There are 9 hidden switches. A switch that is on adds its own fixed numbers to the row, and there is some noise. The rows also spread widely along 11 directions, which tell nothing about the answers.
Some rows, each with its switches (1 for on, 0 for off) after it:
[ 23.9   0.4  -9.8  -8.1  -1.1  -3.2  18.1   1.2  16.9  14.6  25.7  -8.1
   8.8  -1.3   9.4 -24.3   0.2 -15.1  26.2  -3.1 -15.8   3.9]	0 1 0 1 0 1 1 0 0
[ 12.8 -25.2   8.7   8.8  10.6   2.0  13.3  -1.4   5.0  -7.0  28.5   9.2
  37.9  -4.1  17.3 -18.1  21.7 -36.9  28.3 -18.0  11.7 -36.5]	0 0 1 1 0 0 0 1 0
[ -0.2   6.4 -13.3   2.9  -1.9  13.8 -12.8 -17.6   6.7  18.3  15.2  23.0
  -8.6  25.7   0.8  -1.6   4.4   3.6  12.8  -9.0  16.0  -2.1]	0 0 0 1 0 1 1 1 0
[-23.9 -19.0 -26.0   3.4  -4.5   7.3 -28.1  -9.5   0.3  32.1  -2.5  21.8
   5.1  12.7  11.3   4.1   8.3 -15.0 -24.9 -11.1 -15.9  10.8]	1 1 1 0 1 1 0 0 0
[-15.7  14.0  -7.8  15.5 -18.3  21.3 -33.3 -18.8 -26.6   4.7   0.6  18.6
   9.1  20.5  -5.9  -7.8   5.7  -7.7  24.1  -8.4 -26.6   3.7]	0 1 0 1 0 0 0 0 1
[-13.7  -8.6 -12.2   3.3 -12.9   3.6 -13.0  -6.5 -13.5  11.0 -16.8  -2.2
  -0.4  15.7  -7.0  -8.1  -7.0   3.8  15.1   3.4 -31.2  27.8]	0 1 1 1 0 1 0 0 0
[ 11.9  -0.8 -21.8  -5.2   4.6  16.1  -2.9  14.5 -28.4   7.1 -19.3 -24.2
  12.5  -8.4   1.0  20.9   3.8 -10.1 -15.9  13.3  20.7 -20.9]	0 0 0 1 0 1 0 0 0
[-15.3   0.9 -22.5 -11.3   6.9 -20.9 -32.7  -1.6 -22.1  10.8 -11.3   9.6
  -4.6  -0.8 -17.0  -2.9  -0.5 -12.3  31.4   5.0 -21.4   0.9]	0 1 0 1 0 0 0 0 0
[  1.6  15.7  -3.8   4.9 -14.5  10.0 -16.2 -13.2 -10.5   4.4 -10.2   4.3
  -8.3  24.6 -11.6  -9.8 -23.3  38.9  -9.4  15.0  -9.1  -5.2]	1 0 0 0 0 0 1 0 1
[  6.7  -7.8  -8.9  11.0 -17.5  26.9 -29.1 -12.6 -35.0  -1.3  19.2 -27.0
   3.0  -2.9   2.9  -2.1  27.6  -4.4   5.4   9.8 -16.4 -13.3]	0 1 0 1 0 1 0 1 0
[ 13.0  11.1 -17.4  13.9 -34.0   8.6 -25.2 -10.4 -15.1   0.8  12.3  12.8
 -11.0  -9.8   6.5  29.7  14.2 -22.2 -10.5 -25.0 -19.0  14.2]	0 1 0 0 1 1 1 0 0
[  4.2 -34.7   0.3  -5.9  20.2 -28.6 -23.9  -5.2 -14.9 -14.8 -35.5   1.3
  21.7   7.5 -10.8   2.5 -11.5 -14.3  27.1  -3.1   9.3  -4.8]	1 1 1 1 0 0 1 0 0
[  8.9  14.4 -15.3 -15.0   5.2 -27.0 -15.6  -9.2 -11.0 -12.0 -18.3  -5.3
 -19.9  -0.4 -19.4   3.4 -25.1  28.1  -0.2  17.2   2.4   0.7]	0 0 0 1 0 1 0 0 1
[-12.3 -17.1  -9.2 -14.2  13.7 -19.5 -20.0  -9.5 -14.8 -23.8 -19.1 -21.2
  -4.6  -5.1  -9.0   2.0 -12.3 -10.2  10.2   1.7 -18.2  12.4]	0 0 0 0 0 1 0 0 1
[ 29.3  10.9 -12.0  -9.3   5.7  15.2  17.4   3.4  -2.6  34.5  12.2  -9.5
  14.0   6.7   5.4 -26.6 -13.0  24.0 -19.5  27.3   5.6 -17.6]	1 1 1 0 0 0 0 0 0
[ -6.6 -25.6   8.2   5.1   9.4  23.4  -1.6  -7.1   3.7  -2.2   4.0 -12.5
  40.8  17.1  13.0 -27.8  10.7 -34.0  42.3  -9.4  -8.5  -7.4]	0 0 0 1 0 0 1 0 0
[  2.3  10.1  -2.3  -5.0  -1.6  25.0  -7.0 -14.9 -22.8  -0.2   6.0 -13.3
  18.8  11.3  -5.7 -27.0   3.9  21.5  18.7  27.7  -1.9 -30.4]	0 0 1 1 0 0 0 0 0
[-36.5  -5.4  -9.0  18.8 -20.9   9.1 -16.6  -3.0 -32.3  -4.9 -12.1  13.0
   5.8  -8.7 -12.1   8.5   7.0  25.0 -26.5   7.5 -16.6 -17.2]	0 0 1 1 0 0 0 0 0
[  1.7 -17.3   0.5   1.9  11.8  -9.1  18.7  14.1  21.7  10.2   4.6  27.7
  40.7   1.2   9.6 -29.9  -2.9 -28.6  22.2 -17.0  -3.2 -37.0]	0 0 0 1 1 0 0 0 1
[ 11.3 -29.2   4.2  20.6 -29.9 -20.3   4.5  16.0  -0.3  -2.1   7.2   6.7
 -11.6  -1.2  -2.5 -15.9  -4.6  -2.4   4.8 -11.6 -49.0   1.8]	0 1 1 0 0 1 0 1 1
[ -8.7  -5.3 -17.8  -5.0  -0.2 -13.6 -45.1 -14.0  -5.6   9.1  16.4  -6.8
 -13.8  -2.2  -2.8 -13.4  -0.5 -14.6  18.2  -2.8 -31.8   3.0]	0 1 0 1 0 0 1 1 1
[ -1.6  -7.8 -13.8 -14.9   6.5 -21.0 -31.8 -17.5 -14.4 -14.0 -17.6  -0.8
  -3.9  16.6 -15.3   4.4  -0.2   2.4  35.4   7.1   4.2  -8.3]	1 0 0 1 0 1 1 0 0
[ -8.3 -18.4  -7.2   3.0  -3.4 -27.4 -32.7 -18.6   4.0 -22.6  15.9   3.7
 -24.2  -4.5  -5.0 -10.6   4.1  11.8 -18.7   7.6 -23.2   0.9]	0 0 1 0 0 1 0 0 1
[-20.4 -19.4   0.8  29.8 -18.2   4.3 -17.3 -18.8  -7.5  -7.1  23.6  47.0
   8.2  14.0   1.4  -6.6  20.4   8.1 -27.5 -18.1 -13.5 -13.1]	1 1 0 0 0 1 0 0 1
[ 30.3 -23.6  24.6   7.1  17.8  -1.7   9.1   1.0  15.2   2.0 -15.9   7.1
   0.8  31.3  -9.8 -30.2 -20.7  26.0   5.4  16.2  18.6  -0.4]	0 0 0 0 0 0 0 0 0
[ 13.3 -13.5  -9.9   5.7   3.6 -10.0  20.0  28.6   2.6  11.6 -17.2  23.5
  16.9  -6.2   8.0  20.0  -5.4 -47.2  -1.4 -29.0  10.7  -1.4]	0 0 1 0 0 0 0 0 0
[  5.7 -18.6 -29.2  -4.8   3.9   2.7 -34.8  11.2 -13.9  21.9  -5.0  -9.3
 -20.8   7.2   3.0  15.5  12.2 -18.6 -16.4  12.3   5.9 -15.1]	0 0 1 0 0 1 0 1 0

New rows, each followed by its switches (1 for on, 0 for off):
[  9.5   8.3  -9.1   4.7  -3.9  13.8 -30.9 -21.1 -30.9  -5.3   7.1   4.7
  -3.7 -10.2   0.8  22.6   7.4   9.3 -29.3   2.6  26.6 -27.4]	0 0 1 0 1 0 0 1 0
[-15.3 -13.1 -12.2  19.3  -5.3  26.2 -27.5  -4.6  -8.2  17.6  26.1  21.1
  10.6   8.8  10.2  -4.9  34.7 -22.1   0.3  -8.1   1.1 -31.1]	0 0 0 1 0 0 0 1 0
[  2.7   3.7  -7.5  -8.2   6.1  -2.3  40.0  10.3 -10.5   9.3   6.1 -18.3
  31.0 -35.9   4.2 -13.9 -16.2  14.0 -24.2   8.0  -5.9 -10.1]	0 1 1 1 0 0 0 0 0
[  1.7 -10.3   0.8  -9.4  26.9 -11.2  24.3  -9.8  12.3  -9.7   3.2   8.8
  47.5  -1.5   8.6 -20.0 -18.7   0.3  -2.8  -7.3  31.4 -34.6]	1 0 1 1 0 0 1 0 1
[ -6.3  -1.7 -11.8  -5.4   9.7  38.8   4.5  -0.3   1.7  30.8 -12.3  -4.1
  33.2  29.7  12.6 -16.6  -8.4 -21.1  22.6  -3.2   6.1   0.7]	0 0 1 1 0 0 1 0 0
[ 13.9  11.3  -5.5   2.3  -8.3  -7.7 -29.9 -26.2 -16.6  -8.7  11.6  -4.6
 -18.9  -3.0  -0.7   2.1 -12.8  -1.5   3.7  -7.9 -17.0  24.7]	0 1 1 0 0 0 0 1 1
[  9.6 -10.1  -2.1  22.5 -38.8  14.0 -35.2   0.6 -21.6   3.1   7.4   5.8
  -9.7   6.8   0.8  -0.5  20.6  -9.8  15.4  -1.6 -36.6 -23.8]	0 0 1 0 1 0 0 1 0
[-48.7 -40.6  -8.5   7.7   2.9   5.2 -11.9  10.8 -11.3   7.2 -24.9  -2.8
  23.7   1.9  -2.6 -14.3   3.9  -9.1  -0.3   4.7 -31.8  -8.9]	0 0 1 1 0 0 0 0 0
[ 37.4 -11.9  -4.3   3.7  -2.9 -11.0  -4.7  -9.1  22.9  16.8  30.9   1.1
   3.4   1.6  13.2 -28.0  -1.8  11.7 -13.4   5.1  -3.3 -19.9]	1 1 0 1 1 1 0 1 1
[ -8.2 -36.0  -1.6  -2.1   7.9  -6.5  12.0  20.7   0.0  11.1 -30.6  -1.4
  20.3  -1.7   2.9  -3.5 -17.7 -24.5  10.2 -13.9 -16.3  -3.7]	0 0 1 0 1 0 0 1 0
[ 15.7  17.2  -8.1  -6.0   5.3 -12.5   6.4 -20.5  13.4  -3.1   4.4   1.2
   9.5  -4.9   9.2   2.8 -24.6  -1.8  -3.9 -13.5   6.8  25.1]	1 0 0 1 0 0 0 0 1
[ -0.1 -23.4  -1.3  28.0 -25.5   9.2 -22.0  -5.5 -13.6 -13.3   1.0   9.3
  11.7  -7.5  12.6  13.3   9.4 -21.9 -30.6 -25.4 -23.2   7.7]	0 1 1 0 1 1 0 0 1
[ -2.2  -4.9  -4.6   7.8 -19.1  17.3 -23.9  -5.0 -31.5 -12.7   0.5  -7.1
   9.0   9.9  -3.1  -5.9  10.3 -19.3  24.2  -6.7 -30.7  -9.8]	0 1 0 0 0 1 1 0 1
[ -6.3  16.4 -20.6  -2.8  -1.1  17.0 -17.1 -21.3 -24.0  16.6  18.2  33.0
   0.0  20.0  -4.7  -6.9  15.0   3.8   4.1   5.1   8.5 -23.1]	0 1 1 0 0 1 0 0 0
[ 27.0  -5.2  -3.2  12.3 -16.7  13.3 -35.5  -4.6 -18.6 -13.6 -32.2 -32.9
  -7.1   5.7  -3.6  16.9 -14.1  17.6 -28.9  16.2   3.7   6.9]	0 0 0 1 1 1 0 0 1
[ 15.5  13.1   1.0   2.5 -35.1  -9.8   2.2  -5.6  -5.9   1.1  -2.2   8.1
  -1.2   5.6  -7.3 -13.2 -11.9  17.7  30.2   1.7 -42.7  -2.1]	1 0 1 0 1 0 0 0 0
[ 11.5 -15.4  -8.2   3.0   7.0   2.0  -9.9   5.4  16.7  12.5  10.5   5.7
  23.8  14.0  15.7 -22.8   6.5 -39.8  22.6  -7.2  -8.0 -14.0]	0 0 1 1 0 0 0 0 1
[ 24.7  23.9  -3.7 -14.6   3.0  -5.1  29.0  -7.0   9.3  14.4  10.2   9.2
   8.5   8.6   1.1 -17.2 -18.5   7.9  24.1  -0.3  -1.0   2.4]	1 0 0 0 0 0 0 0 0
[  8.0  -1.4   8.8   9.4  -6.9  23.4   6.3 -13.9  -9.0  -0.3  -9.0  -4.8
  20.4  -0.7   5.6   0.0 -17.5   5.0 -14.4 -12.9  -2.6  20.7]	0 1 0 0 1 0 1 0 0
[  8.3   9.9  -6.0 -12.6  -5.3  -1.6   9.0 -13.4   5.7  -1.2  26.6   4.7
  13.7  -2.1  -1.1 -31.6   5.0  17.5  30.2  11.3 -11.5 -40.4]	0 0 0 1 1 1 1 0 0
[ 18.3 -15.7  -5.0 -13.7  30.7  -0.1 -11.6 -14.0  -3.5  14.6   8.3  -3.8
  -9.1  21.6  -5.7 -25.8  -2.8  11.3   8.2  20.1  18.8 -11.4]	0 1 0 0 0 1 0 1 0
[ 10.4 -17.3 -11.0  13.3 -26.6  17.9 -10.5  31.1 -32.1  22.0  -3.2 -17.3
   0.3  -5.9  -3.0  -3.6   7.6  -7.9  -3.8  11.8 -31.6 -32.7]	0 1 1 0 0 0 1 1 0
[ 18.1  16.9 -22.1   5.9 -28.8   5.0 -22.7  -6.0 -30.0   5.0  38.4 -11.7
 -20.1 -26.9  -1.4   8.6  25.6  14.6 -20.6  13.7 -15.3 -23.7]	0 1 0 1 0 1 0 1 0
[-10.9 -38.4 -11.5  -1.2   3.1 -11.0 -26.9   4.4  -9.6 -20.3 -13.1 -28.7
   5.9 -10.0   7.5   5.3   5.0 -39.4  -3.0  -6.3 -27.8   8.5]	0 0 1 0 0 1 0 0 1
[ 27.8  -5.9  14.7   8.5  -3.2  13.3  12.5  -6.8  -9.7  -9.6   0.1 -17.6
  34.4 -15.4   8.4  -8.8  -7.1  -0.5  -2.8  -4.0   0.4   1.9]	0 1 0 1 1 0 0 0 0
[ 45.6  -9.0   5.4   3.8   7.0   4.6  -4.0  -4.0   3.8   8.2  15.6 -20.7
   8.8   2.3  12.0 -12.5   0.5 -22.0  25.0  -2.2   5.7  12.2]	0 1 0 1 0 0 0 1 0
[ 14.5 -17.8  13.2  -3.1  -2.3 -27.4 -22.6 -24.4  -8.1 -38.7 -16.4 -15.2
 -28.1  10.8 -22.6  -5.9 -18.9  42.4   5.3  20.0  -3.9  15.7]	0 0 1 0 0 1 1 0 0
[-39.8 -27.5 -12.9 -12.7  25.4  -0.1 -37.5 -19.0 -20.8 -12.6 -13.8   4.2
  10.1  20.4 -10.1 -20.2   3.0  -1.9   8.8  14.8  -1.9 -28.3]	0 0 1 0 0 1 0 0 1
[  2.0 -57.3  -1.0   5.1  11.9  -3.7   6.2  30.3   5.2  21.7 -19.9 -13.7
   8.6  10.1  -3.1 -29.1  -5.5   2.3 -22.3  20.5 -16.6  -9.3]	0 1 1 0 0 1 0 0 0
[ -5.4  -1.7  -3.4  12.3 -21.0   1.4 -15.2  -3.6 -26.4 -20.8   1.0  -7.1
  -9.9 -24.5  -7.3  19.3   4.5  15.8 -33.2   1.4 -12.6  -6.1]	0 0 0 0 0 0 1 0 0
[ 19.1   0.4  -1.1  -1.3  -7.2  -3.2   4.8  -2.5 -12.9   4.2   9.1  -0.9
   2.1 -18.2  -2.0  -6.0 -13.8  23.3 -19.1   5.5  -0.2 -25.3]	0 1 1 0 1 0 1 1 0
[ 16.3 -46.5   3.6  25.4 -20.0 -17.7 -41.0   6.4  -0.9 -10.2  -9.3  -9.0
 -16.5  11.2  -3.9  -3.5   3.2 -10.4   3.6  -2.7 -30.6  12.6]	0 1 1 1 0 1 0 1 1
[ -1.9 -12.3  -3.9  15.9 -23.4  41.1   3.6  13.1 -21.8   4.7   1.2  -6.9
  29.7  22.2   8.7 -20.3  15.3 -23.8  19.5   0.1 -30.7 -31.3]	0 0 1 0 0 1 0 0 1
[ -3.5  23.6  -6.8  10.0  -6.1  31.3   2.2 -23.6 -13.1  -3.2   2.6  20.3
  17.1  21.4   1.6   2.1  -4.3   9.9  -2.5 -11.2  19.7   0.0]	0 0 0 1 0 1 0 0 1
